The groups are shells around one centre, one inside the other: the same stretched ball of 6 dimensions in 7 sizes.
Known rows, each followed by its group:
[ -8 -15 -12  47  -1  82   4 -38  -9 -32] : Q885
[-15 -22   8  29  13  63   1 -27 -14 -27] : Q322
[ 14  -6 -21  14  12 104   0 -40 -38 -42] : Q240
[-17  -2  13   0  44  23 -32 -43 -26 -16] : Q322
[ 10 -16 -17   5  44  46 -15 -38 -44  -4] : Q671
[-15   6  23  30   1  55   6 -47 -16 -16] : Q671
[-23  13  23  33  20  77  18 -52  -8 -44] : Q885
[-13 -37  -4  56  45  61  44 -27 -12  -8] : Q322
[  4   9  10  17  34  40  14 -56 -41   9] : Q240
[ -2 -16   7  33 -11  79  14 -31 -23 -18] : Q902
[-15 -32  22  11  49   8  -1 -22 -32  16] : Q902
[ -8  14  24 -28  39  45 -35 -45 -43 -33] : Q322
[ -2 -27  10  20  67  37  36 -30 -41  11] : Q902
[  5   5   8 -43  22  47 -66 -36 -53 -32] : Q404
[  6 -25   4  -2  11  73  -7 -19 -43 -22] : Q404
[-31  -2  15  49  44  52  24 -49   1 -29] : Q902
[  4 -16  -2  13  59  32  11 -40 -44  11] : Q671
[ -8  32   1  28  40  50   1 -78 -21 -20] : Q885
[-19  19  20  29  30  27  -2 -64 -16  -5] : Q902
[  2  12  -5  26  19  99  18 -55 -27 -43] : Q240
[-29 -17  47  32  28  20  28 -30 -14   9] : Q885
[-20  -2  36  20   9  58  13 -36 -19 -22] : Q404
[-13 -15  -3  68  14 101  53 -40  -3 -36] : Q885
[-14 -25  14  43  27  71  41 -28 -16 -18] : Q867
[  3 -36 -17  46  52  50  37 -31 -29  10] : Q867
[ 10 -12 -30  28  51  85  17 -45 -34 -29] : Q322
[ -9  12  41 -28  45  30 -14 -43 -49 -11] : Q885
[-11  25  35   2   4  51 -11 -56 -30 -20] : Q404
[ -8  -1  -1  54   9  67  25 -52 -12 -12] : Q867
[-23  -9   3  39  47  41   5 -45  -7 -20] : Q404
[ -8 -27  -3  46  55  32  32 -38 -23  14] : Q404
[ -5 -26 -10  -7  38  70 -33 -20 -32 -46] : Q902
[ -4 -18  -2  -1  80  35  -4 -36 -40 -13] : Q240
[-32  26  57   6  41  11   1 -60 -21  -6] : Q867
[  3 -14 -17  -9  39  84 -28 -31 -38 -52] : Q902
[-18   6  11  37  74  39  35 -60 -19 -10] : Q867
[-22   8  46   4  51   7   7 -49 -31   9] : Q322
[-13 -32  -4  68  56  44  59 -37 -12  12] : Q240
[-12  23  14  43  10  77  27 -65 -14 -27] : Q671
[-14  29  18 -20  44  26 -51 -63 -33 -29] : Q240
[-21   0  29 -15  57  24 -27 -38 -31 -24] : Q671
[-12 -10 -10  52  22  63  13 -47  -8 -20] : Q404
[  4 -11   3  44  26  75  53 -44 -31  -2] : Q867
[  1 -25   6  17  32  28   5 -30 -39  19] : Q885
[ -4  20  12  19  53  37  17 -67 -35   1] : Q671
[-22   6  33  30  59   9  27 -57 -22  16] : Q867
[ -6   6  -1 -13  18  54 -57 -43 -31 -41] : Q240
[ -9  24  14  -3  41  31 -27 -63 -34 -16] : Q322
[ -6 -42  -6  14  51  50   0 -15 -31 -15] : Q671

New rows, each followed by its group:
[-11  21  -5   8  27  71 -33 -60 -19 -54] : Q885
[-14  27  32  -7  58  15 -10 -65 -38  -3] : Q671
[ -8  28  21 -14  32  28 -38 -62 -37 -16] : Q867
[  7 -12 -32  43  20 116  22 -43 -21 -49] : Q902
[ 10 -23 -36   8  36  96 -18 -29 -35 -51] : Q902
[ -1   9   9  10  32  74  12 -50 -36 -29] : Q322
[ 10  -5 -22 -14  31  72 -44 -39 -44 -41] : Q671
[-12   0  34 -45  48  23 -50 -30 -49 -24] : Q902
[-32  33  63   3  42  18   9 -63 -23 -10] : Q885
[-24 -27  26  41  41  30  32 -28 -13   4] : Q867
[ -8  11  37  13  13  40  14 -49 -34   4] : Q240
[  5 -15  14 -16  47  38  -8 -29 -54  -1] : Q867
[-14  -2  17  24  73   6  19 -53 -30  19] : Q885
[  2 -30  -3 -20  38  50 -38 -16 -45 -25] : Q322
[-11   4  45 -36  21  18 -42 -33 -47  -7] : Q902
[-25  -7  16  27  55  39   9 -43 -13 -22] : Q322
[-11  25  21  34  10  68  23 -64 -19 -21] : Q671
[ 11 -29  -3 -23  16  51 -41 -15 -53 -12] : Q902
[  7   8  10  -9  37  64   0 -48 -50 -19] : Q240
[  1  -4   2 -49  57  38 -67 -32 -54 -36] : Q885
[-18 -10  19  44  10  39  15 -41 -11   1] : Q885
[ -2  -8  -3  46  63  58  54 -52 -28   0] : Q671
[-22 -30   9  59  27  43  30 -30  -3  -2] : Q885
[-18  26  36 -25  60  25 -28 -57 -38 -26] : Q240
[  4 -32 -30  48  33  74  19 -33 -21 -15] : Q322
[  7 -22 -11  28  14  64   7 -32 -33  -4] : Q671
[ -4 -25 -27  70  33  88  44 -41  -8 -23] : Q671
[ -4 -10 -11   2  22  65 -39 -35 -27 -41] : Q671
[-19  -1  11  26  39  66  10 -45 -14 -38] : Q322
[-15  23  39 -13   8  51 -25 -49 -32 -32] : Q240
[ 12 -28 -24  61  35  78  60 -40 -30   7] : Q902
[-12 -13  -1  21  64  26  -2 -44 -25  -5] : Q671
[ -7 -12  18 -24  42  44 -32 -26 -43 -27] : Q322
[-11   8 -15  65  61  65  46 -69  -9 -18] : Q885
[-17 -11  16  16   7  75  -8 -29 -16 -44] : Q885
[  2 -19  21  -9  29  45  -3 -23 -49  -2] : Q404
[-11  34  25 -13  59  22 -22 -70 -39 -14] : Q404
[-17 -16  16  55  32  68  55 -39 -11 -13] : Q322
[ 15  -2 -15  22   1 102  10 -44 -37 -31] : Q885
[-10 -26  -4  -2  54  46 -26 -24 -30 -30] : Q867
[-18  14  52  15  19  23  19 -52 -29  12] : Q885
[-30  11  39  47  31  35  36 -56  -5  -5] : Q322
[-11   0  24 -27  45  42 -34 -34 -40 -33] : Q867
